Every row belongs to one group in each of 4 separate groupings. Each group adds its own fixed numbers to the row, and there is some noise. The rows also spread widely along 10 directions, which tell nothing about the answers.
Some rows, each with its group in each grouping after it:
[ 26 -54 -22 -46  17  -6 -31 -14 -28   5   9  21  -8  17  19  25  -7 -11
 -27 -24 -24 -30   8   2 -22  -3 -40   1  -6  -7]
j_176 K Fuvi ded
[-26 -16 -12   1 -15  -3  13   0 -28  21 -41   5  37 -50  35   2   7   2
 -37  31  -9  20  12  13  -5  45 -13 -11   3 -12]
j_463 S nepeg Vepi
[ -1  28   1  57  11  26  11  31  19  -6   7  24  16  14  23  -2  46  -4
  26 -31 -10 -20  16 -16  -9  -4  27 -15  10  12]
j_776 S nepeg semor
[ -7  55 -19  55  -6   8  14  15  38  -8  -5  23  30   9  13  -5  49  -7
  39  10  -2  20  11  -4  16   4  52 -12  27   2]
j_776 W leraz Golo
[  6 -11  13 -40  38   6 -18 -15  -5 -15  46   6 -45  29 -31  23 -16  32
  15  -8 -17  10  18  17 -34 -25 -38  -9 -25  20]
j_214 K gover Dur
[ -3 -14 -20 -37   2   7 -11 -44 -16  10 -12  10 -16  -3   6  -4  -2   1
  -5  16  -4   6  24  15   5  10  -9   1  -9   4]
j_463 W Fuvi lovak
[-51   1  13  15 -46 -15  29 -24 -21  -2 -19   9 -22 -37 -10  -9  -3  16
 -34  30  45  30  26  36 -12  59 -11   0 -26 -13]
j_214 S gover Dur
[-22   7  -8   5 -17   3  10 -18  -5  -1 -18  22  13 -13   8   3  12  -9
 -14  11  27  21  25  23  -8  34   8  -3 -18   7]
j_318 K leraz lovak
[  4  -9   5 -34  10   9  -4 -22 -22   9 -19  10 -25   6   2  -1 -11  20
  17  -4   0 -10  36   5   5 -18  -1   1 -16   8]
j_176 S leraz Vepi
[ -4 -19 -17 -20  -6 -11   7 -18  -3   3 -15   4 -25  -8   3   2 -12  15
   7  25   2  22  15  12   6  11  -4   0 -10 -15]
j_318 S leraz Golo
[ -7   4 -27  -9   3   3  -2 -18  -2  10   0  17   2   3  16   5  13   0
   3  19  -9  23  19  20  -4  20   1 -15  -5   5]
j_463 S Fuvi ded
[ 17 -47 -21 -21  18  30 -37 -32  10  -2  50  10 -63  26  -3 -22 -21  -4
  24 -11 -30  -3   8   1 -26 -21 -23  17 -30  13]
j_176 K Fuvi semor
[  0  19   3  16  11  12 -25  -5  10 -23  55  -6  16   6 -19  29  10 -26
  -6 -20 -10 -11 -19  -8 -21   3  -7   2  -2  13]
j_214 K nepeg Golo
[-10   4   8  10 -18   6  -4 -10  -6  -3 -17  12 -17  -5   4  -8   8   6
   1 -12   5 -27  15  -8   7   6   2   3  10  -5]
j_176 W Fuvi Vepi
[  7   2 -18  -4 -10 -23 -32 -26  12 -34  54  -9  17  12 -27  43  -5 -32
 -15 -11   5   2 -26   1  -4  20  -8   4  -4  -6]
j_318 K leraz Golo
[ -6  24  17 -26  17   5   6 -15 -14   6   2 -21   0 -21 -12   7 -17  15
  15  15  -2   9  15   6   1 -16   8  -2 -11  17]
j_463 S nepeg lovak
[  4  -7  19 -25  30   4   8   3 -21  13   6 -16  -7 -23  -2   5 -31  23
   8   2 -16  -1  16  -4 -11 -27  -8   2 -22   9]
j_463 S nepeg semor
[  4  17   5 -13  26  12  -2   4  -1  -4   3   4   6   6   4  18   5  13
  18  -6 -13  -2  12   5 -12 -19   2 -14   0  17]
j_463 K nepeg lovak
[  6   2   8 -14  -9 -32  -2  10 -13 -21  -6 -14  21 -12  -5  31 -22  -3
  -5 -11   0 -29 -18  -9  10  -8  -2   3  24 -24]
j_463 K leraz lovak
[ 11   6 -34 -15   1   7 -11 -50   4   8  25 -10   6 -14 -12  -4 -15 -36
  12  24  10  32  14   8  15  -5  33  23 -38  19]
j_318 S leraz Golo
[-20  29  22  30  -9  54 -32 -21  25  -4  47 -10   6 -15 -19 -36   6 -15
  32  12 -34  26 -11 -10 -18   9   6  12  -1  36]
j_176 K leraz semor
[ -5  16  -3   8  -1  16 -19 -10  15 -16   8   7  -5  12  -4   0  16  10
  27   6 -24   8  -4   4  -3   3  -5 -16  18   6]
j_463 K gover Golo
[ -5  27  28  -9  12  18 -13  -8 -10  -8  14  -6 -10 -10 -17  -1 -13   7
  16 -14  -1 -18  13  -7  -4 -25  -1   2  -9  23]
j_463 K Fuvi Vepi
[ 10 -16 -32 -18   3  15 -33 -35  -1 -12  12  24  -5  32   3  10  17 -19
   2 -13  -8  -4  13  10  -4  10  -9  -2  -7   9]
j_463 K leraz Dur
[ 13 -40 -10 -27   8  -2  -1 -20 -19   6   1   6 -31   3   4   4 -17   4
  -4 -14   0 -16  25   3 -11 -13 -18   6 -27  -5]
j_318 S gover lovak
[  6 -24 -15 -30   5 -27 -11 -17 -12 -13  14   4 -26   7  -4  20 -26  11
  -2   3   2   1   3  16  -5   1 -19   0 -11 -13]
j_463 K Fuvi semor
[ 22   9 -38 -33  10  -7 -23 -43   8  -5  16 -11 -32  18  -6   3 -15  -1
  47  20 -14  10   1   4  29 -24  19   4   2   2]
j_463 S Fuvi Golo
[ -8 -23   7   2   4  21   9   4  -2   5  -3  24 -30   3  12 -13   0  22
   8  -2  -7   5  31  16 -34  -7 -15  -6 -20   7]
j_176 K gover lovak
[ 10  13  -4   4  28  28   6   3 -11  27  -3  30  39   0  16   3  31  -4
  -3 -11 -12  10  48   5 -24 -15  15  -9 -20  39]
j_176 W gover Dur
[  4  23  -8  21  18 -10  25  18  16 -13  25  15 -12  24  -5  21   5  10
  30 -12  17   7  23   9  -8 -25  29 -10 -16   3]
j_214 S leraz Dur
[-15 -17  -3 -17  10  13  -4 -37   3   2  36   8 -18   0 -20   1 -12   8
 -13  11   4  38  25  18 -26  19 -18   4 -46  17]
j_318 W leraz semor
[ -8  18  58  34  13   3  12  55  -9  -5  17  -2  41 -20  -4  39  11  13
 -34 -52  -7 -52   0 -28 -37  -3 -13 -15  12  -2]
j_176 W nepeg Golo

New rows, each followed by its group in each grouping:
[  9  -6 -23  45  -1  -1   4  19  13 -12   3  36  18  35  18  17  37  -8
   0 -44   0 -32  15  -7  -8   2   9 -17   6 -11]
j_463 W gover semor
[ -7  13  26 -18  -4  16 -30 -22 -14 -11  -5 -10   1 -11 -16   0   1  11
   7   1 -28 -12  -8  -7   1   6 -25  -6  22   6]
j_463 K gover Golo
[  6 -20 -37 -14  21 -18  21   4 -10  10  -5  10  -1   0  25  23  -4   5
   0  18  -1  19  18  21  -8  -6   5  -8 -14 -10]
j_214 S nepeg lovak
[ 17 -10   1 -40  35 -18  15  15 -14   6 -18   5 -36  -1   7   7 -35  47
  33  15 -13   8  22  11  -4 -44  -4  -7  -6  -3]
j_463 K Fuvi semor
[ -4 -39 -20  -7   0  22 -19 -26  -7  12  17   6  12 -10  11  -9   6 -16
 -26   2 -30   5   8   2 -24  19 -28   3  -9   1]
j_463 W gover lovak
[ -5   8 -18  14   9   4  19  17  12  -4 -22  20  -7   7  26   6  13  18
  27  10  -3  11  15  16  -5  -5  15 -18   7  -3]
j_463 K nepeg lovak
[ 17  21  -3  -4   9   9 -20 -19   7 -12  15   3 -17  22 -13  -1   0   4
  46  -8 -10  -4  10  -1   8 -34  21   4  -2  22]
j_176 K gover semor
[ 24  20 -15 -15  39 -27  24  27   4   5  14 -13  -4  -3   6  22 -25  18
  45  20 -15  15   6   1   1 -56  29  -5   5  -3]
j_214 S Fuvi lovak
[-16 -25   3  -2 -16  19   0  -9 -12   8 -18  10  -2 -12  16 -15   3   1
 -12   0 -12 -12  13   0 -10  24 -18  -3   3 -12]
j_463 S leraz lovak
[ -6   9   8  -3   2  10   2   7  -1   7 -21   4  -9  -9  18  -4  15  22
  21   8 -25  -2   7  -8  -2   5  -5 -18  22   2]
j_318 S Fuvi lovak
[ 35  12 -14   3  35   2 -19  31  14 -11  19   7   7  25  13  21  11   1
  43 -28 -42 -28  -8 -22  -2 -50   9 -12  28   4]
j_463 K Fuvi Dur
[ -7   0   9  23   6  20  14  24 -17   7 -25  24  29 -12  29   8  25 -11
 -22 -26   2 -29  21  -4 -23   4  -3  -7   0   6]
j_214 K nepeg lovak
[  2  10  17   1  22  20  19  24   0  11 -25   7  -3  -3  10  -8   6  26
  33  -1 -28 -16  16 -18  -1 -37   5  -6  23   0]
j_214 W leraz lovak
[-20 -14  -7  42 -39  -8  11   8   2  -3 -20  24   5  -8  18  -2  26   2
 -23  -6  10  -8  10   5 -12  40  -3  -6  11 -23]
j_176 W gover Dur
[ -7 -16 -17   5   7  23   8   1  14  11 -17  19 -19  -3  19 -20   9  22
  26  20 -24  24  21  -1  -6  -3  -1  -5  -2  -1]
j_318 W leraz Vepi
[ 15  -2 -24  12   2   1  -4   1  -2  17   3   3  33 -21  21  -6   4 -23
   1   6 -19   3   2 -10   2 -10  25  12   5   5]
j_176 W Fuvi semor
[  1   5  -7  -2  -5  20 -18 -40   3  -7  -6  13 -22  18  -9 -11  18   5
  22  -8  -6  -6  16  -6  12   0   2   1  -3  13]
j_318 W gover semor
[-12  15  60  19  11 -13  34  74 -22  10 -46   3  30 -46  22  17   9  45
 -19 -14 -22 -37   9 -27 -17  -5 -15 -22  44 -23]
j_776 W Fuvi Golo
[-12  -3   9  25 -34  24 -13 -18  -7   2 -17  -7   3 -25   5 -34   5 -13
   8  -2 -19 -24  -7 -21  15  13   0  10  18  -6]
j_463 S gover semor
[ 27  22 -17 -63  24 -19 -21 -36 -28  10 -22 -15  10  -7   1  25 -10   5
  23  19 -15   5   8  -4  36 -28  13  -2  11  16]
j_318 S Fuvi Vepi
[  9  40 -23  26   6  40 -28 -35  31 -25  38   2 -11  32 -13  -9  20 -36
  55 -22   1 -17  -1  -6  15 -27  41   9  -6  32]
j_463 K nepeg lovak
[  7 -24 -48  54 -16   4   9  16  22 -11  -5  55 -16  38  37  -1  40 -13
   9 -29  12 -13  26  14 -17   6  17  -9  -7 -11]
j_176 K gover Dur
[  9  11 -18 -34   3 -19  -4 -29   7 -14   3   0 -56  18  -9   4 -22  25
  48  24   7  18  12  23  14 -24  16   3  -5   2]
j_176 K Fuvi lovak
[ -9  14  19  -6 -12 -44  15  15 -37  -8 -15  -2  41 -33   0  41 -16  -1
 -45 -10  31 -16   3   8  -2  17  -2  -4   1 -14]
j_463 K Fuvi semor
[ 21 -14 -13  -8  -2   0 -22  -5  -1  -6   7  -2 -22  -1   6  -7 -12  -9
  23  -8 -22 -23  -9 -13   5 -26   3  14  14  -4]
j_176 K Fuvi Dur
[  6 -19 -21   0  -3 -16   4  11  -8   0 -21  22  -2  -9  27  13   6   0
 -10  -1   0  -2  10   7 -10  11  -5  -6   3 -12]
j_318 K Fuvi Dur
[ 10 -35 -20 -17  19   2   4 -13  15  -5  33   0 -42  17  -9  -5 -31  12
  23   2 -11   4  13   5 -13 -29  -5  11 -23 -11]
j_463 W leraz lovak
[  6 -19 -13 -12   2 -16 -11 -10  -4  -6  41 -11   4  -3  -9  23 -23  -9
  -8  -5  -4   3  -1   1 -13  -3  -6   7 -17  -7]
j_176 S leraz Vepi
[-34  19  51  35 -29  19   8  22  -9   9 -30   1  16 -49   9 -18  17  18
 -18   0 -14 -23   0 -20 -11  32 -11  -7  33  -8]
j_176 W Fuvi Golo
[-15   9  21  21  17  27   5  16   0  12  23  11  23 -18   5   1  13   4
 -18 -13 -17  -2  20  -7 -36   7 -10 -12  -9  14]
j_463 W Fuvi Golo
[ 10 -19   1 -26  32  18 -21  -6  10   5  35 -11 -44   2   0 -18 -16  29
  42  21 -62  20  -1  -9 -17 -23 -24  -3   7   7]
j_776 S Fuvi semor
[ -1  31  27  -9 -21  -8 -13 -22 -26 -13 -19 -15  18 -27 -23  10  -4 -10
  -6 -10  14 -23  -3 -11  19  -1   5  10   7  11]
j_318 K gover Dur
[ -8  15   7  20  13  11   0  25  11  -4  28  11  13  -8   6   8  10   6
   2  -3 -18  13   5   4 -35   4  -5 -15  -1  11]
j_463 K Fuvi Dur
[-18 -14 -33  35 -14  21  15 -23  19   1   1  29 -32   9  13 -24  13  -3
   7   2  22  15  32  19  -5  17  19   8 -36   0]
j_463 W nepeg semor
[ -5  17  30   7  -8  10 -12   3  -1  -7   9 -21 -26 -18  -9 -14 -15  14
  31  -6 -21 -27  -8 -26   6 -20   0   7  18   0]
j_176 S Fuvi Vepi
[-22 -34  18  11  -4  19   1  18   3   1   0   5 -16 -12   8 -12  -6  30
  -7  -2 -34 -10   1 -13 -24  10 -39  -7  11 -22]
j_463 W leraz Vepi
[ 14  -2   0 -25  10  -1  -2 -14 -20   1 -11  -9  -8 -15  -4  -3 -21  -1
  17   9 -12  -8   6  -1   7 -36   3  14   0   5]
j_214 K gover lovak
[  3 -16 -39 -11   5  -1 -14 -28  20 -16  21  -2 -43  30   3   4  -2  10
  36  12 -17  11  -4  12   6   0   0  -7   2 -13]
j_463 S nepeg lovak
[-33  10   6  16 -34 -27  27   2   0  -2 -11  -5 -22 -41   1  -5 -10  21
  -5  34  25  31   5  18  -5  38   2  -2  -5 -18]
j_318 S Fuvi Dur
[  1  10 -17   7  -4  19  -7 -30   5  12  10   8 -17  -3   6 -25   1 -11
  29  12  -2  15  22   5   4  -5  28  10 -18  21]
j_176 S Fuvi semor
[-26 -38   2   7 -20 -23  -5   3  -3 -14  23   7  -3 -10   1  27   0  10
 -56  -5  -5  -6 -10   9 -35  59 -51 -13   6 -37]
j_463 W Fuvi Golo
[  6  16   1  11  13  34 -14  -5  10   4  20  -2  16   0   0 -12  11 -13
  31 -10 -31  -4   7 -18  -2 -20  17   2   3  20]
j_463 S leraz Dur
[ 16  -5 -33 -17 -15 -14  21 -26 -18   9 -54   5 -14 -24  10 -20 -37 -17
  24  19  38  -7  30  11  44 -36  51  35 -21 -13]
j_463 K leraz Golo
[-12 -18  -8 -25  10 -28  27  -4 -14   4  12  -9 -17 -20  -2  22 -36  24
 -15  23  20  29  22  32 -19   5  -7  -2 -37 -10]
j_463 S nepeg lovak
[ 10   0 -11 -28  -5 -15   6 -11 -24  18 -56   2   3 -19  15  -4   1  23
  15  28 -16   7  19   5  25 -13  11   0  24  -5]
j_176 W gover Dur
[ 16  20  -4 -45  40  -9 -15  -9  -7  13  12   0  19   3   1  30   4  25
  14  23 -35  29  14  10  -6 -14  -3 -20  12  20]
j_176 W Fuvi Golo
[ 14   0 -11 -29  16   8 -22 -34   0  -4  23  11 -12  29 -16  14   4   1
  13 -14  -3  -3  24   5  -2 -15   2   3 -16  17]
j_176 W leraz Dur
[ 22 -14   8 -19   2  -9  -2  15 -22   9 -30  -9   7 -26  11  -3 -22   9
  13   3 -29 -24  -5 -15   8 -37  -3  10  21 -11]
j_176 K gover ded
[-20  29  31   7 -18   3   5   7 -25   5 -30 -14  44 -55   8   4   3  -2
 -18  13  -2  -3  -4  -2  -4  16   6   0  17   8]
j_176 K nepeg lovak
[ 10 -15  -9 -46  29 -17   8  -5 -11  11  -4   2 -21  -2   6  16 -17  30
   8  18 -13  19  21  11  -9 -15 -13  -9  -8  -1]
j_318 W Fuvi lovak
[-10 -17   1  10 -20  -1  15   6  -6   2 -31  16 -25  -1  19  -8   8  24
   9   0   0 -10  19   7  -5   9  -4 -11   9 -19]
j_176 S gover lovak
[  8  11   8 -37   9 -10 -22 -39 -39   8  17 -21  40 -22 -16  32 -14 -24
 -29  -7   7  -8   7   1   3   6   2  12 -23  25]
j_176 S nepeg semor
[  3  -7 -55  17  -4  -4   5 -14  29   1  18  19 -25  18  15 -11  13   7
  40  36 -11  55  17  29  -6   3  25  -8 -11  -1]
j_176 S gover Dur
[-19  13  33   0  -7   7  -6  -1 -14 -17   3  13 -21  -4  -9  11   9  16
 -11 -18   7 -22   9   2 -20  16 -24  -7   3   5]
j_214 K Fuvi Dur
[-19  -5 -14  28 -23  29  20  -5   0  24 -32  17 -16 -31  30 -51   5  -5
  15  20  -1   8  26   4   3  10  21   9 -10  -1]
j_463 S Fuvi ded
[  9 -10 -28  10  -5   2 -29 -19   9 -16  33   7  -3  27   4  26  19 -22
  -3 -24  -8 -21  -7  -3  -6  17  -2  -4   2  -6]
j_176 S nepeg Golo
[ 18   7 -10 -30  22 -21 -11  -5 -12 -11  11   4   0  16  -4  43  -5   8
   5 -10   2  -4  10  13  -5 -19   2  -6  -7  10]
j_176 K nepeg Dur
[ 43 -10 -36   8  45   0 -13  23  21  -8  52   8  -6  28  11  16  -6 -17
  39 -19 -38  -8  -9 -17 -17 -57  11   4   0   6]
j_214 K Fuvi semor
[  9  20 -27 -51  25 -10 -14 -32   0   7  -8   4  -1  12   5  21  12  24
  29  39 -26  43  13  18  13  -1   2 -21  16  16]
j_318 W Fuvi lovak
[ -7  15   7   9   3   8  11   2 -20  10 -17   3  24 -25  12   5   9  -5
  -7   2  -1  -8  13  -5   0   4  10   1  -2   8]
j_214 S nepeg semor
[-17  17  12  -4  -7  -3 -18 -20  -7 -19  20 -12  12 -13 -18  20  -4   0
 -11   4   0   6 -13   8  -7  26 -13  -3   1   7]
j_463 K nepeg semor
[-29  30  29  44 -18  33  15  16  -2  10 -38  23  41 -21  18 -18  37   9
  -6  -9  -6 -13  21 -13  -2  27  10 -15  21   6]
j_463 W leraz semor
[ 17   4  13 -14  13   3 -27   3 -25 -10   4   6  42   8   1  34  19 -12
 -19 -40 -21 -42   1 -14 -11  -6 -21 -13  17  11]
j_463 K gover Dur
[ -5   8  28   4  -3  -1  -3  17 -31  12 -15   3  59 -38  11  14   9  -2
 -30  -3 -22  -4   4  -5 -21  13 -12  -9  12  12]
j_176 K gover semor
[  5 -19 -17  -9 -13  -8 -12  -3 -17   6 -24  13   2 -18  26  -1   5  -7
 -10   8 -15  -6   1   4  -2  12  -8   1  16  -9]
j_176 K Fuvi Dur
[ 12  11  12  -5  -2   8 -30  -6  -8  -4   6 -22  19 -17  -5   2   1 -14
   6 -18 -38 -42 -24 -37  14 -14  -7   7  38  -1]
j_463 W Fuvi Dur
[-10 -18   9 -15  -4 -34  33  17 -21   6 -27  -1 -30 -23  10  15 -25  45
  -6  15  19   6  23  20 -10   2  -5  -4 -14 -23]
j_176 S nepeg Dur
[ -4 -37   7 -22   4 -18   6  -1 -22   0   0   5   0  -6  -3  18 -21  16
 -29 -12   0 -16  12   1 -13   7 -28   0 -10 -21]
j_463 W leraz semor
[ 14  -2   1 -36  10   2 -22 -38 -25  -5   4 -20  -5  -5 -18  16 -14 -15
  -4 -15  -7 -39  -5 -17  17 -22  -9  21   2   5]
j_214 W nepeg lovak
[ 23  -1 -24   8  -1   1  -3  12  -4   8 -47  15   8 -10  39 -13  13  -9
  29   2 -24 -20  -2 -20  24 -20  24   3  31  -6]
j_318 K Fuvi semor
[ -2  17 -12  26  -1  10  -1  -8  24  -7  15  10   0   9  -6   1  21   1
  20   2  -6  13   7  -2  -2   2  14  -6   0   6]
j_318 W gover Golo
[ -8 -14   8  22 -17  13 -20  15  13 -17   8   7  -6   4   8   1  12   5
   5 -11 -32 -20 -20 -15 -16  18 -23  -7  34 -20]
j_176 K leraz Golo
[  1 -19   8 -19   3  -3   2   3 -23   4 -17  11   1 -13  10   9 -17   9
 -10  -8   2 -12  22   2  -9 -10  -9   5 -12  -2]
j_176 K leraz Vepi
[  4  -3 -29 -19  -2 -19  -1 -31 -20   1   8  13   4   0   3  22  -2 -15
 -19  -1  24   5  25  20   0  16   6  -1 -25   2]
j_463 S Fuvi Dur
[  4 -28 -35  29 -27  -1   7 -10  -1   4 -14  10  -5 -10  22 -24  -3 -20
   8   2   2  -7   7  -1  12   2  18  14  -7 -21]
j_463 S gover semor
[ 12  37  12 -15  18 -16   1   7  -3  -5   2 -18  -2  -4  -9  15 -16  25
  43   8 -16  -3  -3 -11  19 -33  18 -10  22   1]
j_463 S Fuvi semor
[ -4 -26  20 -12   9 -15  -1  22 -14   2  18 -28  26 -39   0  28 -19   9
 -37   0 -36  -9 -26 -18 -27  10 -40  -3  15 -19]
j_318 W nepeg lovak
[ -6 -12   1  18   3  15   1   0   1   5  27  21  18   2   3  10  12 -13
 -28 -26   5  -9  24  -1 -31  15  -5   1 -23   6]
j_176 W leraz Golo
[ -1  -5 -15 -13   8  -6   8  -6   3  -3   0  11 -36  -1   3  -2 -19  18
  22  16   8  16  20  20  -4 -14   7  -1 -17  -3]
j_463 K Fuvi Golo
[  0  13  13 -35  20 -13  -1   3 -22   5  -2  -7  20 -11  -6  29  -4  20
   1  17 -22  16   6   4  -7  -2 -16 -13  14   4]
j_214 S leraz Dur
[ -9 -21 -28  23 -14  -2   8 -17  20 -11  20  10 -34  10  -7 -10  -7   3
   9   4  11   8  13  12  -6   4   5   7 -21 -18]
j_463 W gover Golo
[  3  10   4  -1   5   7   2   5 -20  19 -26  -1  23 -33  13  -7   6  -3
  -1   7 -23 -13   5 -18   5 -10   4   6  21   4]
j_214 W Fuvi Dur
[  9 -24  -3 -25  19   3   3 -10 -10   9  10  -2 -36  -2   1   5 -24  20
  11   1  -4   0  23   7 -12 -21  -5   6 -26   1]
j_176 S nepeg Golo
[ -5   0  -1  13 -21 -35 -11  -2   5 -24  32  -6  22   6 -17  37  -2  -7
 -18 -10   4  -8 -21  -3  -2  26  -4  -1  15 -23]
j_176 W leraz semor
[-24 -30   6  44 -19  26   9  12   6  -1  13  22  -2 -17  12 -24  -3 -11
 -22 -16   4  -6  15   1 -36  24 -11   9 -26  -6]
j_463 K leraz semor
[  5 -19  27  -1  20  34  -1  10 -19  10  11   5  10 -17   3  -9 -12  -5
 -11 -33 -17 -32  22 -12 -34 -30 -16   6 -22  17]
j_463 K gover lovak
[ 10   7 -41  -8 -15 -45  -5 -20   3 -19   8  -6  -9   8  -1  27  -6  -9
  13  11  13   5  -9  13  23   7  19  -2  10 -22]
j_463 S Fuvi Dur
[ -6 -18 -38  20  -3 -11   4  -9  26 -11  42   7 -14  12  -5   3  -6  -7
   7  19  -2  34  -4  12 -13  11   5   8 -15 -15]
j_214 W leraz semor
[-13 -53   3  24 -16  24   9  -8  -7   9  19  26 -15 -10   3 -14 -10 -21
 -48 -36  24 -27  36  -1 -38  17 -15  25 -52  -8]
j_176 W leraz Golo
[ 19   5 -17 -12  17  12 -32 -26   2 -10  34 -10  19   2  -6  20   1 -36
   2 -15 -16 -10 -11  -8  -4 -12   2  10  -9  22]
j_318 K nepeg lovak
[ 17   1   5 -36  19 -15  -5  -8 -17   0 -12 -21  -1 -11  -9  23 -23  18
  11   1 -15 -21  -1 -13  20 -31  -3   4  14  -9]
j_463 W nepeg Golo
[-31   2  45  33 -20  20  22  44 -24  17 -50  11  45 -46  33  -8  27  19
 -28 -12 -23 -30  12 -16 -24  31 -22 -24  34 -13]
j_463 S gover lovak
[-11  43   4  36  -4  -1  13  19  19 -14   7  11  -9  11   2   8  22  17
  36  -9   7  -4  12   0   0  -3  25 -21  13   1]
j_463 S Fuvi Dur
[  4 -30 -30   0  29   3  22  13   6  18  19  33 -20  11  30   9   3  12
  -1   3  -2  30  43  24 -42   1  -5 -17 -41   6]
j_318 S Fuvi lovak
